The rows of each matrix lie in a flat space through zero, up to rounding. After each matrix: how many dimensions does the smallest such space have?

51,-32,13,17,-40,-28,-17,13,16,18,28,16,25,-13,-8,27,34,-18,-16,-4,-20
-32,75,8,-23,-24,-47,-5,8,-51,-31,28,-20,2,-24,13,18,13,-21,-8,12,-29
13,8,41,-57,-41,29,-36,-12,-25,6,15,-18,-5,40,24,-13,-16,0,44,-9,26
17,-23,-57,-7,75,37,-42,37,-6,71,-11,-14,-44,22,-28,-15,33,-23,54,28,19
-40,-24,-41,75,9,-60,29,32,3,6,58,-40,-18,52,-49,28,8,27,-16,-48,-49
-28,-47,29,37,-60,106,-24,-18,19,40,-65,27,-41,36,-36,-31,-7,0,29,-4,-4
-17,-5,-36,-42,29,-24,-9,60,-6,-26,-40,-10,1,20,-1,34,23,-25,52,5,6
13,8,-12,37,32,-18,60,79,13,21,-16,-35,-52,-11,21,-76,-27,-15,-54,10,-24
16,-51,-25,-6,3,19,-6,13,20,-28,27,-2,-14,13,-18,-23,-34,35,-20,37,-25
18,-31,6,71,6,40,-26,21,-28,53,-61,-29,7,-37,54,22,-18,30,-50,-39,10
28,28,15,-11,58,-65,-40,-16,27,-61,50,-5,-32,31,48,11,-5,15,-30,-24,41
16,-20,-18,-14,-40,27,-10,-35,-2,-29,-5,17,-27,-47,8,8,42,-71,29,-34,-14
25,2,-5,-44,-18,-41,1,-52,-14,7,-32,-27,-22,15,10,21,6,10,-5,-3,-14
-13,-24,40,22,52,36,20,-11,13,-37,31,-47,15,32,10,33,27,59,17,19,-10
-8,13,24,-28,-49,-36,-1,21,-18,54,48,8,10,10,58,29,-14,10,30,34,-12
27,18,-13,-15,28,-31,34,-76,-23,22,11,8,21,33,29,-2,-30,21,8,-11,54
34,13,-16,33,8,-7,23,-27,-34,-18,-5,42,6,27,-14,-30,0,-28,-17,4,-6
-18,-21,0,-23,27,0,-25,-15,35,30,15,-71,10,59,10,21,-28,-16,5,8,0
-16,-8,44,54,-16,29,52,-54,-20,-50,-30,29,-5,17,30,8,-17,5,-18,0,7
-4,12,-9,28,-48,-4,5,10,37,-39,-24,-34,-3,19,34,-11,4,8,0,52,35
-20,-29,26,19,-49,-4,6,-24,-25,10,41,-14,-14,-10,-12,54,-6,0,7,35,43

19

74,-32,-34,-6,0,-17,-73,-6,2,-10,3,-58,0,-52,-10,49,-14,62,-93,-62,-38
-32,-14,-43,29,-21,24,-40,-11,36,-3,35,-25,-15,-52,4,55,-3,22,-49,-19,-2
-34,-43,-42,59,-70,55,-10,-5,36,-15,26,-4,14,-31,7,21,-14,15,26,7,5
-6,29,59,60,47,6,47,-8,-13,23,-37,-23,-34,24,11,-16,22,-33,11,58,11
0,-21,-70,47,-1,19,5,41,-13,-31,39,8,60,-4,2,43,-56,28,51,-33,-51
-17,24,55,6,19,54,-27,-22,-16,-22,-11,3,5,10,5,2,10,-26,11,49,-16
-73,-40,-10,47,5,-27,-34,-54,-71,1,-8,-66,32,-54,45,33,22,30,-55,-4,5
-6,-11,-5,-8,41,-22,-54,-1,-24,8,11,-29,3,-13,79,-20,-6,2,-55,8,24
2,36,36,-13,-13,-16,-71,-24,-29,-59,-20,36,60,-51,-5,-28,-33,13,-42,12,-16
-10,-3,-15,23,-31,-22,1,8,-59,1,-16,20,44,-8,-2,15,-2,-4,20,13,31
3,35,26,-37,39,-11,-8,11,-20,-16,26,49,-20,30,26,-34,-24,-17,20,5,-15
-58,-25,-4,-23,8,3,-66,-29,36,20,49,22,-37,-17,-15,10,60,-24,-14,22,26
0,-15,14,-34,60,5,32,3,60,44,-20,-37,13,22,16,-38,74,-4,21,36,41
-52,-52,-31,24,-4,10,-54,-13,-51,-8,30,-17,22,26,36,-1,-54,26,-50,12,-54
-10,4,7,11,2,5,45,79,-5,-2,26,-15,16,36,91,14,50,-5,33,-37,-14
49,55,21,-16,43,2,33,-20,-28,15,-34,10,-38,-1,14,10,-22,-6,-48,-10,-12
-14,-3,-14,22,-56,10,22,-6,-33,-2,-24,60,74,-54,50,-22,-29,33,-37,-13,-22
62,22,15,-33,28,-26,30,2,13,-4,-17,-24,-4,26,-5,-6,33,86,-10,2,-3
-93,-49,26,11,51,11,-55,-55,-42,20,20,-14,21,-50,33,-48,-37,-10,25,56,7
-62,-19,7,58,-33,49,-4,8,12,13,5,22,36,12,-37,-10,-13,2,56,97,16
-38,-2,5,11,-51,-16,5,24,-16,31,-15,26,41,-54,-14,-12,-22,-3,7,16,38

17

77,31,-7,-38,40,32,-8,-21,12,38,0,46,-10,-68,-21,-9,-25,19,6,17,24
31,43,-15,21,6,-12,-9,68,-8,-22,23,33,12,32,-19,-23,56,-51,-20,46,-62
-7,-15,62,11,-15,5,16,-2,5,-13,1,10,24,37,-27,-1,11,-16,21,-16,-4
-38,21,11,36,-25,-32,8,-22,7,-42,-41,-17,19,43,50,0,-4,-4,-4,6,17
40,6,-15,-25,10,2,25,-32,6,15,-56,-3,16,-57,31,-4,-38,46,-60,26,-16
32,-12,5,-32,2,-1,-8,19,-26,19,-13,3,18,8,3,40,44,12,-12,14,-26
-8,-9,16,8,25,-8,85,26,8,-18,52,36,11,24,17,-16,31,19,-10,5,-17
-21,68,-2,-22,-32,19,26,17,0,-3,-59,-16,-5,26,29,23,-14,14,25,-23,-1
12,-8,5,7,6,-26,8,0,56,4,-51,28,17,-11,51,25,8,11,19,26,38
38,-22,-13,-42,15,19,-18,-3,4,101,-17,24,-14,-58,-38,5,46,-1,20,-4,-23
0,23,1,-41,-56,-13,52,-59,-51,-17,-13,-23,2,-33,70,52,-11,63,-26,-22,38
46,33,10,-17,-3,3,36,-16,28,24,-23,69,-9,-51,5,-24,-13,1,14,-11,-9
-10,12,24,19,16,18,11,-5,17,-14,2,-9,14,20,-20,-23,-21,-3,4,9,17
-68,32,37,43,-57,8,24,26,-11,-58,-33,-51,20,82,-26,-39,-26,-40,-18,-27,-68
-21,-19,-27,50,31,3,17,29,51,-38,70,5,-20,-26,-27,-66,-52,-22,-20,19,8
-9,-23,-1,0,-4,40,-16,23,25,5,52,-24,-23,-39,-66,-9,-39,-16,21,-11,31
-25,56,11,-4,-38,44,31,-14,8,46,-11,-13,-21,-26,-52,-39,-8,-23,35,-32,-2
19,-51,-16,-4,46,12,19,14,11,-1,63,1,-3,-40,-22,-16,-23,25,-39,21,-1
6,-20,21,-4,-60,-12,-10,25,19,20,-26,14,4,-18,-20,21,35,-39,23,-12,-23
17,46,-16,6,26,14,5,-23,26,-4,-22,-11,9,-27,19,-11,-32,21,-12,44,53
24,-62,-4,17,-16,-26,-17,-1,38,-23,38,-9,17,-68,8,31,-2,-1,-23,53,68

12

-1,5,-4,2,7,2,-1,-2,3,3,6,1,2,2,0,6,-4,-1,12,-7,-3
5,-20,18,-8,-28,-6,2,8,-11,-11,-27,-4,-4,-12,0,-22,15,2,-48,28,11
-4,18,-16,6,26,7,-9,-8,14,14,22,3,11,4,2,24,-12,-4,41,-28,-8
2,-8,6,-2,-11,-5,8,4,-8,-8,-8,-1,-8,2,-2,-12,4,3,-15,13,2
7,-28,26,-11,-41,-8,1,12,-16,-15,-39,-5,-4,-19,0,-31,23,3,-70,41,17
2,-6,7,-5,-8,3,-14,1,3,5,-13,-2,13,-18,4,1,9,-4,-21,5,9
-1,2,-9,8,1,-14,46,3,-19,-24,19,3,-43,46,-11,-20,-17,14,27,8,-18
-2,8,-8,4,12,1,3,-3,3,3,12,2,-2,9,-1,7,-8,0,22,-11,-6
3,-11,14,-8,-16,3,-19,3,3,5,-23,-3,17,-27,5,-3,16,-5,-37,11,14
3,-11,14,-8,-15,5,-24,3,5,7,-24,-3,21,-31,6,-1,17,-6,-39,10,16
6,-27,22,-8,-39,-13,19,12,-23,-24,-31,-4,-21,-1,-4,-38,16,8,-58,43,10
1,-4,3,-1,-5,-2,3,2,-3,-3,-4,-1,-3,0,-1,-5,2,1,-7,6,1
2,-4,11,-8,-4,13,-43,-2,17,21,-21,-3,40,-45,11,16,18,-13,-31,-5,19
2,-12,4,2,-19,-18,46,9,-27,-31,-1,0,-45,36,-11,-35,-5,15,-7,28,-10
0,0,2,-2,0,4,-11,-1,5,6,-4,-1,11,-11,3,5,4,-3,-5,-3,4
6,-22,24,-12,-31,1,-20,7,-3,-1,-38,-5,16,-35,5,-14,24,-4,-64,27,21
-4,15,-12,4,23,9,-17,-8,16,17,16,2,18,-5,4,24,-7,-6,30,-26,-3
-1,2,-4,3,3,-4,14,0,-5,-6,8,1,-13,15,-3,-4,-6,4,12,0,-7
12,-48,41,-15,-70,-21,27,22,-37,-39,-58,-7,-31,-7,-5,-64,30,12,-106,74,20
-7,28,-28,13,41,5,8,-11,11,10,43,6,-5,28,-3,27,-26,0,74,-38,-21
-3,11,-8,2,17,9,-18,-6,14,16,10,1,19,-10,4,21,-3,-7,20,-21,0

2

-2,42,48,22,-8,-19,-48,-24,54,27,-8,4,-13,25,-39,50,37,9,0,-10,47
42,22,-13,-6,-7,-2,7,-9,21,-18,4,-18,-1,1,12,-2,32,44,19,-16,3
48,-13,-8,10,4,-2,22,-15,19,-17,-29,-9,8,-14,19,17,-10,-12,29,5,-7
22,-6,10,69,23,0,-3,-9,7,-20,13,-1,16,25,-3,36,0,-22,9,-25,56
-8,-7,4,23,73,29,-18,-7,1,20,-13,-18,22,25,17,-3,-16,29,2,4,8
-19,-2,-2,0,29,57,-12,75,49,-49,-49,-8,17,33,6,30,23,-42,-23,0,76
-48,7,22,-3,-18,-12,-8,52,-65,-8,-18,29,12,7,-10,30,10,-5,1,36,-41
-24,-9,-15,-9,-7,75,52,25,34,-57,-8,-45,25,-18,-26,40,25,39,8,43,12
54,21,19,7,1,49,-65,34,30,-11,3,11,35,36,-11,-22,0,-8,-4,4,-23
27,-18,-17,-20,20,-49,-8,-57,-11,84,19,-25,17,27,-37,16,-33,6,29,-4,11
-8,4,-29,13,-13,-49,-18,-8,3,19,-30,11,17,-5,-59,6,24,-45,-5,21,-40
4,-18,-9,-1,-18,-8,29,-45,11,-25,11,5,7,53,-1,-1,8,30,-14,14,-17
-13,-1,8,16,22,17,12,25,35,17,17,7,-7,-43,31,-28,-15,12,38,-7,7
25,1,-14,25,25,33,7,-18,36,27,-5,53,-43,0,13,7,-7,-40,55,-22,18
-39,12,19,-3,17,6,-10,-26,-11,-37,-59,-1,31,13,-11,27,33,-19,-16,54,-14
50,-2,17,36,-3,30,30,40,-22,16,6,-1,-28,7,27,49,-16,-26,-5,-5,-28
37,32,-10,0,-16,23,10,25,0,-33,24,8,-15,-7,33,-16,51,-21,-24,-4,-16
9,44,-12,-22,29,-42,-5,39,-8,6,-45,30,12,-40,-19,-26,-21,-37,-38,-7,24
0,19,29,9,2,-23,1,8,-4,29,-5,-14,38,55,-16,-5,-24,-38,50,-29,33
-10,-16,5,-25,4,0,36,43,4,-4,21,14,-7,-22,54,-5,-4,-7,-29,37,38
47,3,-7,56,8,76,-41,12,-23,11,-40,-17,7,18,-14,-28,-16,24,33,38,10

19
